The groups are shells around one centre, one inside the other: the same stretched ball of 6 dimensions in 10 sizes.
In the rows, 128 means zero.
Known rows, each followed by its group:
[153 115 171  91 114 125 145  97 146 136  73 133 147 132  77 115 153  82] | k420
[136  96 118 117 104 119 113 124 129 137 118 106 142 171 128 135 148 108] | k380
[139 116 116 138 130 106 102 119 118 137 127  86 117 141 175 111 119 150] | k301
[143  54 133 129  95 126 141 135 112 160 118 115 116 141 136 104 148 135] | k301
[129 140 156 113 124 110 124  61 145 166  89 126 110 111  93 134 131  88] | k380
[126 113 136 146 130 132 141 132 147 169 164 125 117 134 144 144 157  99] | k168
[161  15 136 137 118 144 198 213 102 150 167 116 141 142 156  78 171 162] | k241
[135 112 130 124 154  96 146 101 107 162 118  96 110 101 131  98 110 155] | k380
[168  92 151 140 134 132 145 170 124 122 138 103 133 130 185  79 144 156] | k959
[123  83 107 124 121  98 130 101 101 172 119  96 109 131 124 119 120 146] | k160
[152  80 173 128 121 160 191 175 158 154 159 153 149 137 115 125 195  79] | k241
[156  81 167 110 129 130 183 137 128 152 112 131 138 115 100  95 157 116] | k380
[135 115 114 145 117 129 102 147 142 134 159 102 136 174 177 144 152 112] | k959
[157 131 160  90  88 117  87  75 147 111  42 116 145 158 101 118 139  84] | k921
[148  97 175 116 115 143 169 128 153 158 119 148 135 125  97 123 173  79] | k420
[147 114 149 145 174 122 178 153 126 156 167 110 121  95 160  95 137 149] | k921
[147  85 148 113 131 125 170 136 125 151 122 122 140 127 107 107 152 119] | k168
[162 153 155 126 111 144  86 144 176  90 121 115 165 184 169 138 167  75] | k172
[151  41 142 150  86 153 149 181 129 156 156 129 121 155 168 110 178 124] | k172
[135   7 114 153  93 142 172 189 102 182 178 120 112 151 159 110 170 150] | k241
[161  15 129 162 122 140 183 216  92 156 181 104 115 128 202  65 155 194] | k921
[152 120 173  92 109 130 141 100 154 134  77 137 151 140  77 124 161  70] | k420
[134 193 137 115 129 124  76  97 183 108 119 112 163 180 131 175 153  50] | k172
[121  97 133 119 127 123 161 116 136 177 140 129 129 134  92 145 157  91] | k420
[157 136 174 129 121 118 110  85 140 139  81 115 102 102 151  92 123 125] | k664
[147 169 138 129 130 118  77 108 157 108 114  97 140 158 170 134 133 102] | k160
[161 154 147 134 132 127  90 136 153  98 122  97 146 156 188 114 139 118] | k380
[119  94  97 127 135  90 127  98  95 171 125  86 107 127 131 118 109 157] | k420
[121 164 113 134 129 119  82 111 162 132 149 103 142 176 153 174 146  79] | k664
[147 174 150 124 156 120 115 117 161 116 128 107 149 139 148 132 140  96] | k168
[135 138 146 111 100 112  87  63 146 144  72 116 118 142 112 136 131  87] | k959
[122  88 138 117 107 107 139  72 116 189  93 123  95 110  91 122 130 115] | k420
[134  63 133 127 115 126 166 138 118 174 139 123 122 132 115 118 155 122] | k301
[162 154 184 108 139 133 138 113 166 118  98 130 152 126 116 114 154  81] | k959
[141  94 115 143 111 114 100 128 115 141 128  90 112 149 181 110 127 151] | k160
[146 128 179 120 135 140 164 120 163 153 126 145 136 116 104 128 167  75] | k664
[135 172 166 104 130 107 106  45 157 147  68 124 119 113  90 135 125  76] | k664
[144  70 131 138  79 125  99 121 119 149 106 108 105 152 164 109 141 135] | k172
[150  97 145 162 137 132 141 157 128 153 163 108 105 115 197  96 141 153] | k380
[163 141 159 125 144 127 127 137 147 112 121 107 146 134 160 103 142 119] | k301
[118 114 120 150 108 135 110 130 154 164 167 122 120 165 154 168 164  84] | k172
[121 150 152 116 108 110  98  43 153 169  81 128 102 122  94 151 132  72] | k241
[134 107 150 138 122 132 144 120 144 168 140 130 113 124 132 131 155 100] | k301
[147  86 119 135 120 123 126 157 120 131 143  96 138 159 169 110 144 142] | k168
[150  94 156 105 116 130 156 127 138 142 105 128 147 139  98 115 159  97] | k168
[126  31 106 146  82 114 124 124  90 186 128 103  85 139 155 108 132 161] | k241
[131 166 142 131 136  88  80  38 127 156  77  94  82  95 147 112  89 135] | k921
[138  48 139 143 117 118 167 128  97 189 131 116  86  97 142  86 133 164] | k959
[181 107 179 135 129 135 139 151 134 115 109 112 128 114 179  66 141 147] | k241
[118 136 113 116 133  98 109  81 128 156 114  99 124 141 113 145 122 109] | k959
[148  91 125 106 131 122 152 157 125 124 131 105 168 165 119 117 155 118] | k921
[161 145 155 116 137 117 112 115 141 109  96 101 143 135 151 100 130 122] | k168
[145  75 113 150 128 116 130 157 103 147 152  87 113 137 191  94 128 174] | k160
[140  70 127 132 153 118 188 162 106 165 162 107 131 117 134  98 143 154] | k664
[131 145 138 114 134 118 123 103 153 141 122 117 144 147 110 149 147  81] | k301
[178 155 190 128 135 133 114 120 158 104  92 116 133 116 170  85 139 116] | k921
[136  94 137 127 110 101 117  76 106 170  85 104  87 106 132  98 111 148] | k160
[139 170 148 124 160 119 126 114 160 129 137 112 147 134 135 139 142  90] | k160
[130 133 155 103 135 102 141  60 132 168  82 122 115 101  77 122 124 100] | k172
[172 128 159 117 114 142 110 157 159  88 112 112 169 174 161 112 164  97] | k664

New rows. What belongs after each?
[165 145 170 107 134 128 127 121 156 107  95 117 157 139 128 108 148  96] | k168
[124 111 127 126 138  99 136  86 113 175 116 104 102 107 119 118 116 136] | k168
[151  88 146 154 111 154 137 180 151 139 171 125 134 159 181 125 177 108] | k380
[160 112 193 111 119 146 167 126 162 143 105 151 142 120  97 113 174  74] | k172
[163  61 163 149  97 149 147 167 131 147 136 127 114 132 176  89 165 134] | k664
[158 166 174 110 134 134 119 114 174 110 103 126 158 145 124 130 158  70] | k168
[158 103 150 144 149 153 173 206 154 125 191 123 163 152 170 118 181 110] | k664
[143 117 117 125 123 102  95 108 115 128 105  83 124 146 161 107 115 148] | k959
[123 169 136 154 137 127  94 107 170 150 160 116 116 143 169 164 146  82] | k172
[148 162 159 106 113 106  79  56 147 123  54 108 122 131 122 118 118  98] | k380
[134 117 119 138 112 114  91 111 130 142 124  96 116 153 167 129 130 126] | k301
[169  43 161 149 112 140 167 175 109 152 137 117 107 111 180  62 150 170] | k172
[161 117 160 127 119 119 114 111 130 129  91 106 116 120 158  87 127 137] | k168
[140 130 145 116  85 115  71  69 144 135  68 112 114 152 131 131 132  94] | k172
[149 202 178 101 138 126 100  78 188 108  85 128 159 143 105 149 150  45] | k664
[154 103 152 129 148 135 171 166 138 137 153 119 148 130 142 106 160 121] | k168
[129  99 105 168 157 126 147 181 124 159 213  95 122 141 200 128 146 151] | k172
[158 115 147 137 116 144 118 163 154 114 143 115 150 166 174 122 166 104] | k168
[130  77 114 150 124 130 144 163 125 162 178 109 123 151 165 131 156 130] | k301
[139  24 125 160 127 120 182 161  82 195 164 106  81  95 172  73 132 195] | k172
[157 120 126 132 112 114  79 127 126 107 106  83 131 161 189 102 124 145] | k241
[136 135 153 129 121 139 128 123 168 145 139 133 139 150 127 152 168  68] | k168
[132 133 132 127 115 100  86  68 126 151  88  98  99 126 144 120 111 127] | k168
[116 118 149 123 114 122 138  77 149 188 117 140 105 119  88 154 151  74] | k921
[156 119 161 106 140 124 157 127 140 130 108 120 152 128 109 106 150 106] | k160
[143 143 149 149 148 119 120 115 141 147 138 106 107 110 176 111 127 131] | k959
[171 147 157 145 161 134 129 172 150  99 154  98 150 135 204  94 144 137] | k921
[164 110 146 142 168 125 163 178 123 124 161  96 141 117 186  79 138 163] | k921
[166 114 161 135 134 141 140 166 147 116 140 115 147 141 171 101 159 120] | k301
[134 151 124 118 174 101 140 115 131 137 139  93 145 127 129 125 123 125] | k921
[114  76 123 117 124  95 158  73  98 204 106 114  90  97  84 117 118 136] | k921
[146  83 153 111 112 141 166 148 145 147 129 137 154 152  98 129 178  84] | k380
[153 121 131 154 165 119 139 165 123 130 169  88 127 123 203  93 128 165] | k172
[133  78 124 142 109 144 144 169 142 154 174 124 140 169 148 145 177  99] | k380
[159 152 158 102 135 121 117 112 153 105  92 110 161 148 122 117 143  94] | k160
[167 129 163 130 124 121 107 118 136 115  94 102 123 124 173  85 127 138] | k380
[153  14 141 142 104 123 175 151  82 180 124 112  88 100 155  59 134 189] | k172
[123 148 131 124 127 123 112 103 160 147 135 120 139 157 120 165 153  71] | k160
[121 165 151 144 133 123 107  80 166 168 136 127 102 119 139 157 141  77] | k921
[167 114 169 150 136 151 147 179 155 122 160 122 139 134 188 101 167 119] | k420
[130 142 163 133 128 123 127  82 155 169 117 132 104 108 120 137 142  87] | k664
[164  49 143 153 124 153 176 219 125 137 184 117 142 149 188  91 176 148] | k664
[173  92 152 124 145 141 169 197 135 107 151 110 171 150 160  90 166 133] | k241
[158 123 169 122 125 121 128 103 136 136  90 116 118 112 138  93 132 123] | k301
[153  80 132 159 123 130 130 168 118 142 158  99 112 135 205  92 141 163] | k959
[141  38 125 138 100 130 154 158 106 167 144 114 115 142 148 103 154 146] | k168
[162 145 180 103 128 140 139 125 171 112 101 135 166 146 107 125 168  66] | k959
[148  35 129 147 116 130 170 172  99 167 155 110 110 126 165  85 149 168] | k168
[150 138 153 145 161 129 145 148 147 136 159 111 131 119 172 111 144 125] | k959
[132 141 124 135 129 128 106 134 157 131 153 109 146 169 155 156 155  89] | k168
[115 110 106 146 127 103 109  99 117 175 142  96  96 131 155 136 120 137] | k168
[141 131 153 111  86 133  92  95 165 130  90 130 141 170 113 152 162  59] | k172
[146 153 149 114 139 128 124 125 163 118 126 117 161 156 126 141 157  78] | k301
[139  89 117 144 124 131 133 167 130 142 168 104 137 162 172 127 156 128] | k301
[130 149 120 154 127 125  82 126 155 134 159 100 123 163 191 152 142 105] | k420
[123 196 111 123 160  99  80  90 155 120 133  86 147 159 148 162 121  94] | k921
[131 121 156 108  93 128 115  79 158 157  89 139 126 146  86 151 158  60] | k172
[143 100 124 150 158 129 162 182 128 144 190 102 139 137 179 113 151 144] | k380
[140 159 153  91 117 118 105  80 164 121  78 123 159 160  84 151 150  57] | k664
[144  67 152 140 122 135 173 150 124 171 147 128 113 116 139 103 157 130] | k301
[140  95 141 158 131 139 148 159 139 161 174 120 115 130 175 121 158 125] | k168
